There are 5 ways to turn a row about zero (a turn may also mirror it). The second row of each pair is the first, turned, with some noise. The first 45 pairs use one turn. New pairs use 2 turns, one after the other, and a turn may come again.
Some pairs, each with its turns in order after it:
[-33.2  11.8 -48.9   8.5 -23.3   1.4  34.9 -12.8]
[-11.0  36.6   7.9  56.1 -27.3  -9.5  13.4  -0.6]	J234

[ -2.9 -24.2   3.2  -2.6  -9.5  -8.2  46.5  -1.9]
[ 36.5  21.3 -15.4   0.7  19.7  -3.3  -8.6 -13.7]	J483

[ 28.4 -34.5  -6.0  -3.3   3.9   2.1  -9.8 -26.8]
[ 12.3 -35.3 -19.0  13.1 -12.0  19.7 -13.2 -17.7]	J234

[-3.4 -5.2 12.4  7.1  7.0 34.2  9.5 14.6]
[-23.0  23.0 -20.3  19.0  -6.1   4.6  -0.4 -10.2]	J483

[-48.9  13.7 -18.2 -18.4 -10.1   7.1   4.2 -15.7]
[-32.3 -13.8  -3.3   9.1   8.0 -40.8   7.8  21.7]	J120

[ -4.7   0.8  -6.2   5.8   3.9 -20.3  -4.1  21.8]
[ -9.5  11.3  -3.8   6.1  11.6   9.2 -25.2  -7.7]	J120

[  9.7  38.3  -8.9 -28.8  -9.5  47.0  26.3 -20.2]
[  4.6 -47.9   1.9  -4.0 -45.4 -33.8   5.1  16.1]	J120

[  3.2 -14.5   0.3  -0.1  -1.0  10.2 -19.4   7.8]
[  3.8  -1.8 -12.4  -6.2 -11.4   1.3  14.2 -15.1]	J497

[-32.5  17.3  19.3  -4.2  -5.0  -0.8  20.3 -11.9]
[32.3 -0.3 12.1 12.8 35.1 12.1 -1.2  1.6]	J191

[ -6.3  -9.3 -31.8  -3.8 -11.5  15.2  26.1 -33.7]
[ 21.6  -0.2  12.8  44.5 -11.1 -21.4  -6.9   6.9]	J497

[ 11.9   9.6   5.6 -48.9 -21.3   3.0  13.1 -11.6]
[  8.9 -19.9  29.5  10.6  -2.2  -9.8 -31.4  32.4]	J191

[ -3.1   5.7  19.0  -1.3  42.5   4.7 -12.8  -6.5]
[-15.2   0.8 -22.4  -9.6 -13.9  19.2 -10.4  35.2]	J483

[ 11.3 -18.5 -27.5  -7.6  -0.8  13.6  -2.8  20.0]
[ -9.9  11.1  -5.8 -12.9 -30.1  -2.6 -25.1  -7.6]	J191

[  0.5   4.8   5.7  17.2   4.4 -33.9  -1.0  -6.3]
[ 13.9 -17.4  17.5  -6.2 -18.2 -11.6   8.7  15.8]	J234

[ 25.1   2.9   2.8  -6.7  12.2 -11.9  -3.3   3.1]
[ -2.6 -18.9  -8.6  -2.1  12.5  11.3  21.2  13.1]	J483

[-21.2  -3.8   4.1 -19.5 -14.2  -2.3  18.2 -12.0]
[-25.4  -3.3   0.8 -13.1  -5.8 -10.4  14.4  23.7]	J120

[12.6 20.4 16.2  5.5 -2.8 12.4  0.1 26.8]
[-12.2   2.7  17.7 -24.1  26.6   8.1  14.6 -15.3]	J497

[ -6.0   1.8 -15.3  -6.1 -21.5  -5.2   0.3  38.5]
[ 12.5  20.1 -23.7   9.0  16.1  -3.7  25.5  20.6]	J234

[ 14.5  30.0  44.0 -32.8 -14.0  -6.1   3.7 -27.8]
[-10.8 -11.2  18.0 -38.4  16.3 -46.9 -17.2   8.3]	J497

[-37.9  -1.8  -5.3  -0.2  -7.2  -1.6  -0.1 -13.3]
[-10.3 -15.3 -23.5  24.4   4.6  -7.4 -16.9  -6.5]	J497

[ 9.2  9.1 -9.3  5.2 35.9 -5.0  1.1 -9.9]
[-15.0  10.2  11.5  -0.4 -18.0   8.3   4.8  22.9]	J497

[-21.7   4.1  -8.7  42.0   0.9   3.5 -12.6  -1.4]
[ 5.9  1.9 -8.7 44.2 24.1 -1.6  6.7 -3.6]	J120

[-6.0  6.9 -8.5 33.2 22.2  9.4 -4.0  0.1]
[10.6 14.4 27.7  1.3 -5.8 17.7 -9.3  5.1]	J234

[ 6.2  2.4  2.7  8.2 -0.1  4.9 36.0 -6.3]
[ 0.6 19.4 12.6 18.7 21.3 -7.3 -1.7  7.0]	J497

[-27.4   2.4  35.1 -29.7   4.2 -15.6   4.2  -1.3]
[ 23.2 -18.0 -13.6   4.3 -19.0  30.6 -30.9  -0.1]	J483

[ -0.2   2.2  32.3  -6.4 -16.2   8.1  11.5 -10.7]
[ 19.2   6.4  -1.8  12.3 -18.9  20.6   9.0 -11.2]	J483

[ -0.9 -17.3  25.9  -2.4   0.1  -8.0   1.8  -6.1]
[ 19.8  -4.3 -24.3   5.9  -8.8   0.0   4.5   1.6]	J483

[ -9.0 -17.2  -0.7  10.9   6.1   1.8  -1.2 -48.9]
[ -1.5 -26.4  15.7  22.3 -13.9  -5.9 -19.0 -27.9]	J234

[ 2.2 -3.2 -0.3  2.3 -5.3 24.1 28.7 -5.8]
[-17.4  20.4  -7.7  11.8  -8.9   2.7 -28.0  -5.1]	J234

[ 16.1   1.0 -15.7  -1.1  -2.1  10.6 -13.1  -0.5]
[-13.4   3.7  -3.7   3.0 -11.9 -14.0  -4.9  -7.1]	J191

[  1.1  -8.3 -10.4   3.1  -2.4  38.7  -0.9   0.3]
[ -1.0  16.7  -8.1   8.2  16.7  24.5 -20.6 -14.5]	J234

[  4.1  -0.5 -16.7  -4.1   3.2   2.0   7.5  -2.9]
[ -2.9   9.6   6.4 -13.0  11.4  -4.2   1.2  -6.8]	J483

[  2.9   1.6  -3.0   4.4  -0.9  10.6 -35.5   6.9]
[-13.0  26.2   1.6  14.9 -18.5  -5.9   8.8  -2.9]	J191

[-11.7   2.2  -0.1  -3.0 -48.9  17.0 -18.2  -3.8]
[ 19.2  -9.9 -36.5  -6.9  23.9 -30.8   3.6  20.1]	J120

[19.4  2.0 -9.4 11.2 13.1  3.6 21.2 19.4]
[10.0 14.4 13.0  1.6 13.0 18.8 18.0  8.0]	J497

[-15.7  -3.2  -0.8  11.2  23.5 -23.8  36.1   9.8]
[ 19.9  14.6 -11.7  16.1  27.3  -3.6 -24.4  26.8]	J483

[ 30.4   7.7   8.4  32.7 -31.3  20.9 -48.9 -29.2]
[-12.0   3.3 -29.6  54.7 -25.5 -39.3  22.7  -4.5]	J191

[-48.9   5.7  35.6  48.9  -7.1   3.0   3.3   1.2]
[-15.0  28.1 -40.6  49.4   5.5   5.0  23.1  16.4]	J120

[-18.4  -7.0   8.7  35.0  -5.0  14.8 -21.2   2.1]
[ 10.8   7.1 -20.1  33.3  17.1  -6.0  13.4  -7.7]	J120

[ 23.1  23.6   7.0 -19.8   5.4   7.6  -3.1   2.6]
[ -7.3   7.6 -10.4 -29.2  -4.7  14.4   8.6 -11.7]	J234

[-3.5 -0.9 13.1  1.8  1.3 22.7 45.2 -1.0]
[ 13.4 -30.9   4.4   7.0  13.5  24.2 -19.3 -22.7]	J191

[21.0 35.4  9.9  7.3 39.2 -0.7 -5.0 -2.3]
[-36.8   9.4  32.5 -20.4  -4.8   7.4  10.5  16.1]	J497

[ -7.8  42.0   0.6  -8.0 -14.0 -10.9 -32.7  31.4]
[ 19.9  29.9  35.4  -5.5 -17.0 -26.7  30.0   0.6]	J191

[  5.7  27.7 -14.7   5.6  -1.8   9.4   5.9   4.6]
[  2.1 -18.6   0.1  14.4  -8.1  -7.5 -21.9   3.9]	J120

[ 11.1  -4.1  -4.8 -21.3   3.1  -5.1  -9.6  15.9]
[ -6.3   1.7  16.2 -11.8 -22.7  -0.4  -3.3  12.3]	J191

New pairs. What belongs after each?
[ -5.1 -34.4  -8.3   4.2  16.3   4.4   7.4  45.0]
[-13.4 -14.4   9.2  -5.7   4.8  -3.8 -33.6 -41.3]	J497 J191

[ -0.9 -19.8   0.2  -1.5   1.6 -32.9   9.2 -12.3]
[-19.8  -0.6  -8.7  12.4  -6.3  27.7 -12.6   2.3]	J120 J483

[-11.9  -2.9  -3.4   0.3 -30.4  -3.0 -15.0  11.9]
[-16.2 -16.6  -0.2 -23.2  14.4 -12.3   6.9  -4.8]	J234 J191

[-5.9 -0.5 48.9 -9.2 -4.0 35.0 17.1 20.5]
[-41.2 -40.9 -22.8  -8.2 -20.8  10.6   8.1  24.3]	J234 J497

[ 36.6 -30.0 -13.2  -1.9  -0.7 -13.5  11.0 -10.2]
[ 37.4  -2.0  -0.3  18.8 -20.8  12.2  14.6 -27.1]	J234 J497

[  7.0   7.0 -17.3   5.5   9.7  -1.4  -8.1   7.2]
[14.4 -4.5 17.6 -5.0 -6.7  3.5 -9.7  6.4]	J191 J483

[ 14.4  11.8 -19.9  31.2 -18.5   7.9  -7.0  10.7]
[  7.3  -1.8  43.1 -19.5  -5.3   3.9   4.7  -7.3]	J234 J497

[ -6.0  35.0 -23.1 -32.4 -15.6  -0.3  37.9  33.3]
[  8.4   6.5  -9.1 -65.7 -11.9 -28.4   2.1  10.2]	J191 J497

[  1.7 -18.9   3.6   1.9  10.1  -2.4   7.5  -4.7]
[  1.3  -1.6  -7.0   2.9  16.6   7.4   9.1 -12.0]	J234 J120

[ 40.4  10.0   1.5 -13.4 -20.7 -16.2 -18.3   2.1]
[-14.0  16.9 -19.3 -16.3  19.2  30.1 -14.7  21.5]	J191 J120

[  3.1   9.9   7.0   3.4 -35.9  17.9   6.3   8.1]
[  8.4   4.0  11.4  -2.5 -22.1   5.5  31.2  -9.2]	J234 J234

[ -0.7  42.6   5.8  37.7 -11.0  -8.9  10.4  36.9]
[-34.8   9.2   8.3  46.6  18.3  33.1   1.0  -4.9]	J497 J191

[ 48.9  -1.3   5.2 -48.9 -16.8 -26.0 -30.6  -0.7]
[ 19.0 -30.7 -32.5 -10.4  27.1  21.1  20.1 -43.3]	J497 J483

[ -0.8   0.5 -30.8   2.8  28.3  12.7 -24.6   3.0]
[-13.0  26.0  12.1   7.3   8.9 -28.3  16.3 -11.0]	J234 J497

[-30.9  25.8  -7.0  -9.0  10.5   3.4  19.7   3.1]
[-22.0  14.5 -20.5  15.8  28.0  -2.6   1.9  14.7]	J120 J120

[  1.4  21.8  28.1  15.3  -5.7   0.8 -29.3 -16.9]
[ 15.4 -20.0 -17.1 -23.5  19.5   2.0   8.3 -28.8]	J191 J191

[-28.3  24.8  -8.5   3.3 -16.8  -7.4  17.1  15.3]
[-21.6  20.9  -4.4 -23.2 -18.5   0.2  -0.5 -17.2]	J483 J497

[  3.1 -16.8  -5.5 -37.7  16.2 -38.6 -34.2 -26.6]
[ 16.4   1.8 -54.0  13.0  23.0 -11.7  35.1   6.9]	J497 J234

[ -7.7  11.9  37.7  -2.0   6.5  -6.9 -15.2  -6.8]
[-3.2 -2.6  9.3 -8.2  5.5 16.1  3.1 41.5]	J234 J191

[  6.8   0.2  -1.6  46.3 -19.6 -21.5   0.6  31.3]
[ 34.8  -9.6  34.4  13.5   1.9 -20.2 -13.0  29.4]	J191 J497

[-23.9 -14.3  17.4  30.2  -4.7   7.1  -5.8 -45.0]
[ 27.3 -25.7  27.4 -21.1  25.5   3.9 -23.1 -17.3]	J483 J497

[-18.0   1.1  -9.9 -22.3 -13.2   0.5   4.8   0.9]
[ -1.7  -7.7  -5.3 -19.8 -23.9   6.6  15.6   0.6]	J483 J483

[ -2.2   5.6  17.0   2.8  21.4  48.9  -4.0 -24.1]
[ -9.6 -42.3  18.6  23.8  26.1 -11.8  -4.4 -23.4]	J483 J497

[  4.9  23.7  39.4 -48.9   5.3  -2.3   6.7  -0.4]
[ -2.2  33.5 -27.1 -27.0  30.4   1.0  25.4 -21.6]	J191 J497

[27.6  5.9  6.0  2.5 -2.3 48.9 -2.6  5.8]
[ -6.0  14.8  13.6   0.6 -33.9  16.5   9.8  33.1]	J497 J120

[ 31.1   9.3 -15.6   1.7  -0.2   2.9  17.4 -11.1]
[ -6.9  15.2 -20.5 -11.2   0.3   6.0   7.1  29.1]	J191 J191

[-39.4   3.0   5.4  -3.5   3.0  10.2   7.8  -5.3]
[-11.8   5.7 -21.3  21.8 -14.4  29.0 -14.2  -3.4]	J497 J497

[  0.6  -1.3  -6.0  -1.7  -4.0   8.9 -16.4 -26.9]
[ -0.7 -22.4   4.5 -17.2   2.0   3.6  15.9  10.8]	J120 J191

[ 10.6 -13.6  -8.7  22.5  15.8   8.6  13.1   1.0]
[  6.2  32.3   8.8 -15.6 -13.9  -5.0  -9.6  -1.9]	J497 J234

[-36.0  11.7   3.8  18.4  48.8  -2.8   9.2   9.3]
[-12.3 -10.9  14.8  15.5 -49.6 -20.3  32.0  -3.9]	J191 J120

[  2.8  17.7 -36.8  -4.7 -48.5 -30.8  -5.4   1.6]
[ -6.5 -15.6  15.2 -33.8 -14.9 -37.7  22.7  32.6]	J191 J191

[ -6.3   3.7  -9.0   3.2 -24.5 -17.3  -4.4  -4.5]
[ 10.9   1.7 -10.4   4.2 -21.8 -14.0   2.9  20.8]	J234 J234

[ 14.4  17.5  30.4 -24.2  -6.7   8.7  11.6  -6.4]
[ -2.3 -13.4   1.1  29.5  -2.5   2.6 -25.8 -25.0]	J483 J191

[ 19.9   5.6  -3.3 -27.5  -0.4  15.4  -8.0   7.1]
[ 13.2 -22.4  -4.2  22.7 -20.5  -7.0  -3.0 -13.9]	J191 J483

[-30.5  42.1  11.5  -7.2  -9.2 -12.7  -0.2 -22.9]
[ -0.1  25.4  12.4  17.7 -34.9  31.6 -16.2 -14.0]	J191 J120

[ -0.7  22.7   8.0 -27.0  -6.9  -8.8  16.1 -24.8]
[ -2.6  -0.2 -21.4  -5.6  19.9 -23.5  22.6  15.1]	J120 J234

[-13.7  -3.3 -13.3 -13.0  27.2  -1.2  -2.7 -34.0]
[ -9.7  33.5  17.5  -1.0  16.1  19.6  16.4 -13.1]	J191 J191

[ 26.4   8.9   6.0   1.6  26.8  11.3 -40.9  23.3]
[ 19.6  21.1  -3.2  -8.5  -5.1  29.5 -25.8 -34.2]	J497 J483

[ -9.5 -38.9  47.5   6.9  -9.5  -2.1  -1.6  11.7]
[ -1.0  -1.3 -41.9 -10.8  -8.5 -47.0 -23.7 -18.3]	J483 J191

[  6.7  -3.8  25.4  -2.5  25.0   2.5 -13.8  18.6]
[ 11.2  -4.9 -10.6  37.2   1.4  19.6  17.0 -13.0]	J483 J497

[  6.0  13.2  32.2   0.1  -2.0 -16.0   9.6  -5.2]
[ 16.5 -23.0 -21.0 -14.0  10.7  -3.1  -3.6   8.7]	J234 J497

[-32.5  25.4  -0.7   9.5  -0.8  10.8 -30.7   1.8]
[-25.8  17.6  13.8 -25.1   6.5 -18.8 -15.1  22.2]	J234 J497

[ 15.5 -37.1  -7.6  -0.4  -5.9  -0.4  -4.0  -6.5]
[  5.6   1.7  22.4   2.8  19.2   7.8  30.3 -10.2]	J497 J483

[  7.9   9.8   3.3 -26.9  24.6   0.6  48.9  29.1]
[ -3.6   8.8 -20.0  33.2  34.2 -32.7  -0.6 -33.9]	J120 J234

[ 11.3  21.2   4.3 -32.4 -11.2 -48.9  14.3  -9.6]
[ 37.2 -20.8 -14.1  28.4  30.2  -1.9 -19.5  13.4]	J234 J497

[ -7.6  16.6  -3.8 -34.5  -0.5   7.1 -48.9 -22.8]
[-21.4 -12.7 -35.3  15.7  36.4 -28.5  -6.2 -20.5]	J483 J234

[ 48.9 -12.0 -26.0  -0.4  -0.5 -12.5   3.3  -5.0]
[-35.0  -3.2  27.2 -10.7 -29.5  22.3   0.9   3.0]	J483 J120

[30.1  3.8 13.7  3.0  9.4  2.4  2.1  5.2]
[ 20.2  -4.3  15.8  -7.5  -3.8 -15.6   3.0 -14.6]	J120 J497

[ -3.1   5.5  -6.4 -21.6 -36.1  -3.7 -18.9  13.0]
[  3.3 -21.8  -4.5 -14.0 -24.5  16.5  10.3  27.0]	J120 J497

[ 15.1   6.8  -5.7  19.6  -5.1 -12.5 -10.1  30.5]
[ 15.5   8.4 -21.1  16.5   2.5 -20.1 -13.5  26.7]	J483 J483

[-23.4 -21.8  -0.1 -13.3  -1.3 -12.6 -15.9  -1.5]
[-10.7   8.6  14.2  16.2   4.8  29.6  10.8  -1.7]	J234 J120

[ -3.1   5.7   5.5   4.7  15.6 -10.7  -1.2   2.8]
[ 8.9 -8.5  1.4  0.6 -6.0 12.6 -0.6  2.0]	J234 J191

[-3.3  4.0  2.6  0.1 13.4  9.8 11.3 48.9]
[-27.4   7.9 -12.1  24.8 -22.1  20.4  -3.7  -7.1]	J483 J497

[-34.5   0.6   0.6  13.0   5.3   8.0  -6.2 -14.4]
[ -1.6  18.7  28.6  -7.7 -17.5  18.0  -8.3  -3.7]	J191 J234

